The same things were measured in two ways. Each way mixes the same 11 hidden numbers, adds some noise and spreads widely along 6 directions of its own, which tell nothing about the thing.
Some things both ways: the first way, then the second way.
[ -9  24  23  21   7 -16  -1  15 -13   1 -18 -48  -8 -25  11 -26   6  -6
  18  -5 -33 -10   9   7 -30  -7 -15  20]
[ -7 -19 -39 -10   6  -1   7   6  37 -17 -52  -3  -1  -3   7 -16   2  -5
  -3  -1  -5  -5   2  29  15]

[  9  -2 -10  -4  -8  10  -6  -9   1  -1   2   8  -4   1 -12   4  -5   3
  -2   4   2  -4  -6   2   5   1   1   0]
[-31  24  -7   7 -35  -8  -9  -9  -4   6  21  17  24   3  -3  19 -15  -6
  18 -15   8  36   4  -1 -38]

[-14 -22  -9  -7  32  -3  11  -4  38  16 -23  11  11  -7  -4  50 -26  21
 -15   3   8 -13 -13  -2 -17  -8  16 -25]
[-19 -10  -5  -3   7 -21  13   9  -8 -18 -30  -1 -10  10  -8 -20  10   5
   9  -1   8  -5   5 -11  11]

[ -5   6   3  -4   2  -1  16 -11  11   5 -12 -29  21 -18  -4  21   9   5
  38  13  -1  -6 -10  10 -43  -9  16   0]
[  7 -29 -18 -25  35  32  17   8 -30   3  -2  28 -14  15 -13  15 -11 -20
  -8   2 -15 -12 -11 -29  32]

[-21   7   3  15 -29 -10 -32   3 -16  12   0  -7 -33  -7   5 -35  29 -28
  18 -10  -1   9  12 -10  -3 -15 -16   6]
[  8 -15 -10 -14  14  21 -12   0   2 -16  24  11   0  -2  12  24 -18  -9
   8  18 -36   6 -28  16 -19]

[  6   0   4  -4  -6   1  -9  -6   2  13 -10  28  14   0 -10   4  13 -16
  11   2  32   5   6  -6  -7  13  21  -6]
[ 36   5  21  -7  21  21  -6  32 -46  -6  10 -24 -31  33   6   6  20   0
  -7  -4   2  -2 -18  -8 -37]

[-20   8  51   5  22 -35  15  14  15   1 -26 -36  -6   0  23 -16  28 -15
  18 -10  -7  11  38 -11 -27  -2  -4 -17]
[ 21  -2 -26   3 -13  19  16  14   6   6   4  14 -18  15   4 -10 -17  13
 -16 -11 -14  16   6 -10  -3]

[ 14  12 -18   8 -26  14 -29  -3 -23   0  10   2  -7 -21 -14 -27  10  -2
  12  -7  -7   4 -11   4 -11  -3 -12  39]
[  3 -19  -4 -10  17   4   6  -6  -2  -5   2   4  -1  -2   7   2 -13  -7
   9   5 -19   2 -13  -3   8]

[ -9   7 -23 -12 -42 -19  11   9 -35   7 -16   3  -5   6   2  -8 -20  -7
  14  15 -23 -25 -21   7   5  23 -31  24]
[ 26 -22 -54  -4   9  -1  20   0  23 -34  -1 -10 -16   2  14   3 -26  13
 -37  18 -26  -6  12  25  18]

[-20 -21   6  -3 -25 -28  -4   9  20  34  25  16   2 -10  -9  -1  25 -10
 -19 -42  15  30  -1 -28  46  14  -5 -43]
[  1  23 -10   8  -5  -1 -22  -9   0 -12  28 -10 -14 -21   3  23 -11  -7
 -14   7   4   4  -6  14 -35]

[ 30  19  38  -1  -9   3  30 -10 -20 -35  -3 -16  11   8 -10 -41  25  -3
  34  -8 -20  24   5  12 -26  23 -12  54]
[ 10   3 -32  -1 -18  12  -5   3  -8  17  12  15   2   3   5  14 -29  -9
 -10 -16   1  27   0   6 -16]

[-15 -11  10   2 -13   2   1  -6  -1  11   7   2   1   3  -7   4  14  -9
  13 -10  -2   9   3  -5  18  12   5 -17]
[ 27  -7 -23 -13   5  38   0  32 -49   1   2   6 -20  16  11  16   5  -7
 -17   5  -2   1 -16   4  -3]

[ 69   3  -9  -6   1  35   0 -21  25 -40   8  -8   5  -6 -37   7   5  41
 -16 -11  14  12   0  15 -13   1  33   0]
[-12 -18 -18  -1   9 -18   7   8 -11  -4 -30   2 -12  12 -21 -15  -4  -4
 -10 -14   9  -1   8 -11  22]

[-25  -1  29  23 -47 -30   9  -4 -13   4   3   7  -8  24  -2 -23   5 -30
  28 -15  -1  12 -14   0  10  15 -15  11]
[-13 -31  -8  19 -20 -26  41  39  -1  -4 -38  26   0  20  -9 -43 -11  18
  23 -17   4   8   4 -39  32]

[ 12  -2  23  11  -3   4   3 -13   6   1  -6   8   3   6  -7 -13   7 -14
   9   0  16  10   4   6   0  17  14   6]
[-11  -1  -3   0  15  16  -7  11 -13   6  -3  -5   5  10  -2  -1  10 -14
  16 -12  -3  12 -23   0   0]

[ 15   3  22   5   0  -7   8  -8   7  -8  11  -6 -14 -12 -10 -49  11  -3
  -9 -17 -26  21 -14  -4  -1   5 -42  46]
[  2   2   0  15 -10  -5  -1  28 -11 -24  -3 -24 -10   2   6   1  24  11
  -5  10   8  -9  -5  10 -14]

[ 10  -1   1 -16  26  20   0  -9   1  -1   3   5  21  -7 -20  18  14  13
  11   4   5  12   8   0  -9  11  16   5]
[-14  50  23  28 -16  -2 -13 -34   5   6  17 -18  -3 -26   4  17   3 -21
   1 -33  -2  19 -23   3 -50]

[  5 -12  33   8  15  -5  18 -18  34 -10  -5  -2   6  -7 -11  -5  21  17
   4 -30   5  42   5  -4 -26  -5  -4  18]
[-26   1   9 -11  16   1 -25 -14 -18  -5   9 -12  12 -12 -11  23   0 -26
  17   1   8   3 -19   2 -13]

[-28 -12  59  -9  31 -34  63  -3  36  -5 -21  -7  23  30  10  24   6  -6
  17  -6  -1  16   9  -4 -15  16   5 -22]
[ -9  11 -24  32  -6  -3  -2 -16  37 -19   8 -11  -7 -27  -6  10 -20 -15
 -20 -26 -15   9 -20  15  -8]

[ 27  12 -17   9  -3  25 -30   6  14   1   5  22   8  -9  -3  13 -19  -8
 -24   2  31 -25  -4   7  -4 -14  47 -27]
[ 13  -6 -20   4 -13  -1  -7   3  22   1  26  10  -6   7  -1  -4 -37   6
   2 -30 -14  38  -6   6 -28]

[ 23  10 -46  11  -9  27 -35   8   3   9  26  -3  14 -27 -10  26 -44  15
 -25  18  10 -37 -32  25   8  -1  37  -7]
[ 30 -16 -22  17 -13  -4  44  14  10 -12  -3  -2 -32  19  -3 -24   1  28
 -27 -38 -12   8  18 -10  23]

[ 19  10  -5 -13  11   7  -2   6  17  10  44   9  27 -33  -6  -9  -6   1
 -32 -12  -8   1 -25  -9  16  -4 -10   6]
[  3   2 -15  -3 -22   8  15  17 -11  15   4  18   7  14   3   8  -4   7
   0   0  20   5  24 -16  -3]

[-23   9 -18  -5 -28   3   9  18 -15   5   0 -13   0  10  29  10 -14 -16
  -3  17  -9 -24   0  21  18  -3  12 -13]
[ -1 -12 -38  22 -36 -35  49 -10  77 -11 -51  29  -9  -4  -1 -31 -20  26
 -23 -19 -24   2  36   3  18]

[ -8 -14 -10  10 -18   9  -9  -5   6   8  14  22 -16  16 -15  -1 -11 -15
 -20   2   7  -1 -19   7  38  10   5  -5]
[ -2 -16  -9   8  31   2 -10  13 -14 -15  25  -3  -1   8  -6  20   9 -13
   4   6 -29   1 -34  19   6]

[-24   8  42  10  33 -31   6  16  12  -5 -13 -21  -7   2   6  -6   8   1
   7 -23 -16  15  23 -16 -25 -13 -18  -5]
[  8  -7  18  28  18 -13  12  11  11 -30 -15 -49 -11  -5   1 -11  18  -2
  -5 -10  -7 -17 -23   2  -1]

[ 13  -8   9  -2  11  -6   5  -7  28  -3   2  -4   4   0 -12  14 -11  18
 -11  -8   6   1  -1  -3  -1   4   8 -21]
[-13 -11 -12  11  29   8   4 -12  -6  -3  28 -14  10  -6 -10  12 -14 -19
   3  -6 -14   6 -21  -8  29]

[ 17  -9  -3 -20  -6  27  41 -26   9 -13  -1  11  23  -8 -12   4  10  13
  10  -4 -14  15 -28  12 -13   5  -6  37]
[ 18  22   0  19 -38  -8   4  15 -20 -10  -8  -5 -42  -7   0  -5  -1  16
 -33 -11  13   0  10 -12 -35]

[-37 -14  17  15 -22 -26  14  26   8  14  -6   1   2  30   1  31  10 -18
  -2 -18  27  13  14   3  37  24  45 -61]
[ -1   3  -6  10  54  -6 -40 -17  -9   0  48 -17  -2  -5 -16  40 -10 -39
  -8 -10 -18   5 -39  32 -19]

Other things, the second way, with their names:
<59>: [ -5 -21 -32  10  -7  -8  18   8   7 -13  -8  17  -4  -3 -10  -2 -24  -5
  -8 -24  -6  10  -5  -2  19]
<521>: [ 14   5 -19 -23  -1   8  -8   3  -8  13   0  14   9  18  22  12 -19  -8
  10   3  -1  24   3  19 -36]
<116>: [-17 -23 -16   3  36   5   5  -8 -21  17  13  14  12   6 -18   6 -22 -23
   6   1 -25   6 -24 -18  45]
<672>: [ 20  10 -12  19  -4   0  14  15 -11 -19   9 -25 -13  -1  16   8  -3   3
 -20   2   5  -4  -6   4 -14]
<615>: [-13   9  34  10  -5  -7  30  20 -38  24 -33   5   8  27  -5 -13  38  -2
  25 -17  23  -6   4 -40   5]
<127>: [  5 -28 -28 -36  17   0  24  21  -9  -3 -31  20  -5  43   2 -12  19  13
   6   5   4  -3  30   7  22]
<42>: [ 25  19 -43 -27 -42  24   6  24 -28   6  21  41 -19  48   6  20 -15  24
 -28  -7   8  34  39   0 -47]
<343>: [-13  11  12  18   8 -14 -12  -7  19 -12   1 -33  -3   6 -12  -9  10  -2
   3 -23  -6  13 -12   6 -22]
<319>: [  1  -6 -17 -15  39   4  -7 -32  19 -12   8 -16   4  -1  -1  25 -18 -26
 -11  -2 -25  -1 -10  23  -7]
<549>: [ 28 -15  -9  21 -18   5  36  25 -11 -10  18   8 -29  17  -2 -15 -16  26
 -17 -18 -19  10   0 -34  11]
<535>: [ 24 -17 -35  -8 -10   7  16  12   4 -11  -8   2 -13   9  22 -12 -12  15
  -7 -10 -17  20   2  20   2]
<382>: [  5  -1  -7  13  16 -10  12  -2  -6 -12   8  -9 -15  10 -10  10   7  -2
 -18 -12 -11  -5  -4   2   4]
<337>: [-14  10 -19   6  -2  -1 -16   4   5  -3 -17  -7  -3   8  -8  -3  -3 -12
  -4 -22   1  19 -13  15 -23]
<92>: [ 12  -4 -41 -46 -28  22  -3  -1  10  -2  20  46  10  19  20  37 -24  10
  -1  19 -11  24  31  26 -40]
<386>: [ -8  13 -10  15 -11  -8   4   9  -3 -24  -6 -16  -2   6   1  11  18   1
 -11  -5   4   2  -4  17 -20]
<501>: [-18  -3   6 -11  10   8  -6   9 -26   5  10   0  19  16  -3  10  -4  -9
  26  12   5   9  -7 -18  -8]
<440>: [ -7 -11 -33 -14   5 -23  -4  -4   3  -6   6  10  -1  14 -15   8 -23  -1
 -10  -8  11  12  24   8  -3]
<455>: [  9   8 -35  -1 -14  10  16 -35  36  -3   0   1  -6 -34  28  -4 -30  -3
  -9 -16 -17  17   3  17   5]
<641>: [ -2 -37 -22 -13  35   2  21 -16   2 -21 -23 -12   2   1  -4   3 -19 -13
 -13  14 -30 -14  -7  -2  42]
<608>: [-21   3  22  -2  12  -3   1 -18  25  -9 -36 -22   7 -21  12 -10  32  -8
  24   6  -9 -16 -14  10   0]
<60>: [ 24  20  -2  13 -13  30   0   7 -21  11  50  -9 -11   3   6  20 -11   1
 -13 -16   4  18  -6 -15 -23]
<250>: [  4  19   1  19 -45   4  24  30 -26   7   8  10 -15  26  -3 -13  18  28
  -2 -28  19  22  18 -29 -15]
<188>: [ 10 -22 -34 -18  15   0  12  11 -18 -15 -32   4 -12  22   3   1 -14  -8
 -17   2  -8  -1   1  10   7]
<713>: [-33   2  -2   5  -6 -30   5 -10   1   5 -19   5  22  -2  -3 -10 -12  -9
  28 -12  14  15   4  -7   0]
<65>: [  1  -9   1 -16  25  10   3  21 -42  15   6  -2   9  30   6   2  17  -2
  21  16  10   0   1 -10  13]
<490>: [-18  40   9  12 -43 -15  -6   0 -21   3  25   6  -2   8  -1   5   1  14
  11 -19  22  32  16 -16 -50]
<266>: [  2 -24 -32   0  -2 -12  30  18   5  -9 -16   7  -4  29 -11 -16 -11  10
  -8 -24   1  13  17  -8  22]
<98>: [-20  -2  -6 -16   7 -19   2 -14  14  -6  -9   7  30   8   6  25   6 -11
  13  20  -3  -5  14  24 -15]
<4>: [ 23   8   0  33 -25 -29  30 -17  25   0   2  -4 -14 -15  12 -12 -25  13
 -15 -33 -14  13   6  -4 -12]
<437>: [ -1 -18  13  12  16 -10  15   3 -12  -7  16 -13   5  11  -1  -5 -15   2
  16   4 -19   5 -17 -24  11]
<170>: [  1  21 -11   8 -46  -1  20  -6  14 -31 -21 -15 -14   2  12  -1  16  15
 -16 -36  -3  21   9  21 -37]
<359>: [  2 -31 -17  -6  30  -1   1 -18  31 -21 -15  -5   4  -9   2   7 -22 -17
  -4   3 -44  -3 -24  24  11]
<228>: [-15   1  -1  34  26  -8 -21 -19  -1   9  38 -13   7 -32 -11  14 -15 -27
   8 -17 -23  13 -47  10  12]
<445>: [ -1  -8 -58 -29 -11  -8   8 -25  16  17  -1  41   6   5   4   8 -44   2
 -15   1  -6  23  40  13   9]
<363>: [ 25  23 -46  11 -46   3  28 -33  59 -12   6   6 -20 -13  19  -1 -33  22
 -46 -31 -29  28  31  23 -23]
<598>: [ -1  13  -4  21  -9 -13  12  -7  30 -29   6  -6 -16  -6  -5  12   1   5
 -21  -6 -15  -8   3   5 -25]
<649>: [  8   6 -20   3 -27 -20   4  13 -10 -16 -31  -3 -14  10   5   2  -1   0
 -18 -25  15  14   8  23 -34]
<499>: [ 35  -9 -38 -11 -21  10  12   9  10 -34 -11 -10 -35   7   9   7  -8  17
 -49  -3 -12  -1  18  23 -17]
<492>: [ -3  10  14  31  11 -19   4 -11   2 -12  11 -37  -6  -6  -4  -2   5  -3
  -5 -18  -7   2 -15  -1  -4]
<475>: [-17 -13 -28  24  12  -1  11 -25  32   5  14   3   2 -25  -8 -15 -29  -6
   1 -21 -34  17 -21  -4  44]
<300>: [ 36  35 -68  -2 -58  32  14 -16  28 -32  33   5 -38   6  23  14 -38  29
 -59 -35 -27  52  23  31 -56]
<34>: [  1 -37  -3 -27  22  -8  36   1   7 -18 -29  29   0  19  10  -1   5   7
  17  26 -35 -19   8  -4  23]
<680>: [  5  -3   4 -12  -8   7  -4  -3 -28  12  38  13  -1  10  -6  15 -18   2
  10 -14   3  25   6 -20 -17]
<51>: [-18  -8 -12   8  30   7 -14 -11 -12 -13  25 -16   3 -11 -14  19  -9 -22
  -3   1 -16   2 -30   4  15]
<628>: [ 40 -20 -17  34 -23   6  40  13  26 -17  11  -7 -26  -1  11 -22 -32  25
 -26 -24 -42  16 -12 -12  10]
<129>: [ 17 -12 -15 -24  32  13  -5   5 -20 -11  18  -5 -12  32  -9  31   9  -4
 -25  14 -12 -10   8  13  -8]
<272>: [ 12 -18 -39  -5  24   9  -5  -6  19 -30   7 -31  -3   2   2   9 -33 -12
 -23   2 -19   6 -13  21   0]
<324>: [ 10  -1 -12  -7  20  -1  -9 -20  -6   1  37  -3  -5   5  -6  26 -23 -14
  -9 -19 -16  19  -8  14 -16]
<532>: [-31  13  -4  20  -9 -31   8 -26  14   2 -13  -7   8 -15 -15  -3  -1 -10
   1 -29  10   8   8  -2   6]
<181>: [-15  -3 -43  -7  -6  11 -10 -20  16  -2  -4  -4  22 -29  16  13 -30 -25
   7  -8  -1  23 -14  32   6]
<580>: [ 11 -14 -43  -7 -18  14  15  25   9 -40 -12  13 -21  13   5   9  -5   9
 -24  -7 -13   7   0  20 -13]
<96>: [ 29 -13 -33  10  -7  13   9  34 -19  -4  -6  -2 -24  23 -15  12  -1   1
 -49 -17   2  -2   4   3   0]
<38>: [ -3  10 -12  -4   8   3  -6   5  -8  -9 -11   1 -17  -1   5   2  16  -7
  -1  -3   2  -1  -8  14 -11]
<709>: [-20 -20  14   0  57   8   0   1 -10   1 -27 -24  12   3 -10  -4  21 -32
  20   7 -10 -22 -34  -9  37]
<555>: [-31  13   1  15   5  -2 -29 -23  18  -6  16 -26  19 -27 -12  22   1 -27
   8 -15   5  10 -22  19 -18]
<148>: [  9  12  -5  23 -25 -19  11 -15   1   3  23   1  -9  -5   6  -6 -32  11
  -6 -28 -15  33   0  -4 -21]
<224>: [-23  -3  23  -3  -4 -21  23  32 -42  -4 -18  15  -2  40 -16 -14  22  12
  28  -1  21   0  13 -47  -3]
<313>: [ 49 -26 -50 -43   5  29  35  21 -38  -9   6  15 -22  44  20  13 -13  24
 -36  25  -8  -3  40   1  19]
<526>: [-16 -33 -35  -5   7 -10  35  17  -6 -16 -27  24  -4  25 -11 -24 -14   8
   7 -11 -10   9   5 -19  41]
<168>: [ 24  -2 -42 -15   7 -10  19 -21   4  -3  31  20 -14  22  -7  33 -32   9
 -48  11 -17   1  44   6  -4]
<666>: [-33  11   6  25  -9 -27  13  -1  17  -3 -46  -6   2 -16  -3 -23   8  -5
  12   0  14 -14   1 -18   7]
<71>: [ 15  21  -2  33 -49  -8   7   1   6 -10  25 -12 -25 -15   0   1 -10  17
 -23 -39   5  23   4  -4 -35]
<197>: [ 16 -16 -13   5   1  12  36  38 -31  -1  -3   2 -19  46 -15 -12   7  18
 -19 -11   4   0  14 -38  22]
<226>: [ 24 -17 -22  23   1  -4  30   3  18 -22  13   2 -23   3  -8   6 -17   3
 -32 -27 -32   2  -9   3  10]

Some of these things the first way, each followed by its name:
[ 37  14  -5 -26   6   6  -1 -10  14 -15  16  -4   7  -6 -17 -10  13   6
   1  12   9   7  -1  -1 -13  -2   0   8] | <598>
[  0  11  26   1   7 -21  13   2   4  12  12 -10  23 -25  -1 -22   8  -9
   9  -9 -14  10 -13  -4 -12  12 -17  23] | <60>
[-10 -12  22  -6 -24 -19  34 -23   4   8 -27  31   7  22  10 -10   2 -23
  21   5  14  10  -8   1  -9  19 -14  23] | <501>
[ -6   6  -1   0  38  -1   3  20   7   2   2   6  27 -15 -19  26 -13  17
 -11  -9  -8   4 -14   1 -17   2   8  13] | <324>
[-32  -2   9  15  17 -35 -10  15   5  14 -20 -29 -14  -3 -13  24 -12  10
  14  -4 -14 -13   1 -10 -18  -4  -7 -26] | <526>
[ 32  12 -46 -26  25  52 -35  14   0 -18  26  16  16  -7  -8  43 -23  30
 -30   4   9 -28   5   4  -3 -22  40 -27] | <4>
[ 15  -8  34   0  24  -2  14 -17  40 -10   3  -8   6   3   8  -6   3   3
  -1   1  14  16   5   8 -19   9  10   8] | <250>
[-53   5   0  31  16 -22 -36  38 -22  34   0 -15 -18 -29   3  -6 -11  -7
  -8 -22 -36 -11  -1 -14   6  -9 -26   2] | <535>
[ -6   7  18   2 -12 -34   7   8 -10   0 -29  -6  -6  13  -7   0   0  -1
  14 -14  -4  -5  17 -17  -6   8  -8 -22] | <272>
[-18  -7   2  24 -18  -1  10  -1   8  25  18   7  13 -21 -11  -2 -13  -4
 -21 -23 -15  12 -37   5  33   2  -7   9] | <555>
[  9  -8   6  -3  18 -17   5  19  35   9  30  27  26 -14 -30  16  -4  18
 -49 -44  13  30 -18 -19  26  10   5 -21] | <440>
[ -1  25 -13  -8  22  -5 -16  26 -24   8   5 -29  10 -33  -3  -8  -1  12
   3   6 -33 -13   5  -1 -14  -1 -19  22] | <363>
[ 22   1  38   2 -25  -3  31 -27 -11 -13  -3  19  11  16 -16 -41  24 -16
  24  -7   5  36  -5   7   3  38 -14  52] | <709>
[-33  -8  -8   6  -1   9   5  12 -13  -4 -13  -3   4  19  -1  46 -18  13
  14  -4  -8 -11   4   9  -1  -1  24 -22] | <649>
[-25 -10 -28   0  -8   3 -25   6   6  11 -24   7 -22  11  14  37 -23   6
 -11   3  10 -32  12  -5  -2 -27  16 -51] | <437>
[ -5  -8 -17   2  -5   3 -19   9   2   8   2   4  -7   1 -10  24 -16  13
 -18  -8   6  -8   5  -2  21   1  16 -31] | <492>
[  8   0 -14 -10  21  31 -12  -1   4  -1  21  44   9  -6 -28   6  -4   2
 -36 -16  -1   9 -14 -14  22 -15  -4   5] | <359>
[  7  -1   6   5  18  16 -21  -7   6  17  23  17   2 -40  -6 -40  20  -3
 -23 -21 -10  33  -7 -10   4  -5 -30  48] | <608>
[ 10  12 -33   8   2  16 -57  25 -27   1  24  -7 -18 -27 -34  -3   1  23
 -17 -24 -21  -2   3 -11  12 -10  -5  -1] | <148>
[  9   3  16  -5  23  -3  -5  -3  28  -8   9  -3  -2  -3  -7   1   4   6
  -7 -10   3   6   5 -12 -15 -14  -1 -12] | <549>
[ -1  -5  30   3   9 -17   8  -3  14  -5 -21 -26  -5   0   5  -9  26  -1
  29  -1   9  18  25   5 -32  19  10   2] | <38>
[-85  -7  34   6  49 -40  41  32  25  13 -30 -30  16  22  33  63 -25  -5
  13   5 -20 -18   5   3 -23 -20  12 -44] | <226>
[-13   0  -3 -10   1  -3 -16   7  17  11  -2   5  -4  -3  36   1   7 -15
  -6   5  23  -3  20  -2 -15 -18  10 -13] | <92>
[-12  -5  28  -9 -17 -23  28  -6   5  -2 -19 -19  -5  10  11  -9  28  -7
  26 -11  -5  16  22  -6  -8   9  -8 -12] | <666>
[  5   0 -19  11 -17  -6 -54  19  -8  32  39  15 -13 -32 -24 -26   6  -7
 -37 -28   4  10  -6 -22  50  12 -11 -15] | <65>
[ 29  14 -22  -7 -13  35 -19 -12 -13 -15  14  18  -2   3  -6  -7 -20  -3
  -8  13  -3 -26 -13   7   2 -14   3  11] | <628>
[  2 -16  14  13 -10   0  11  -9  26  -1  -8  -6  -7  10   8   7  -7   0
 -11  -6  13   0   6  11  12  11  25 -27] | <475>
[ 27 -15  -1  -3 -12  13  13 -27  24  -9   3  13  -3   6 -25   8  -3  16
 -12  -6  11  11 -14   4  13  10  10  -6] | <51>
[-20   0 -12   0  29   0  -8  18  14  19  10  -8   6 -31  -5  21 -11  18
 -28 -22 -24  -3  -8 -13   5 -25 -12 -16] | <499>
[-26  -2 -28  18 -17 -13 -24  20 -10  42   7  13  10 -26   6   7 -27 -15
 -18   7   8 -17 -30  11  22  14   4   8] | <127>
[  0   1 -11   2  18  11   0   4  19   1  22   0  20 -13 -22  35 -27  17
 -14  -6  -7 -16 -30   1   0 -14  16 -19] | <59>
[-18   6   2  11 -31   1 -14  -1 -22   3   2 -24  -5   6   9  -4  12 -10
  35   8   3   5  17  16  -2   8  14   5] | <615>
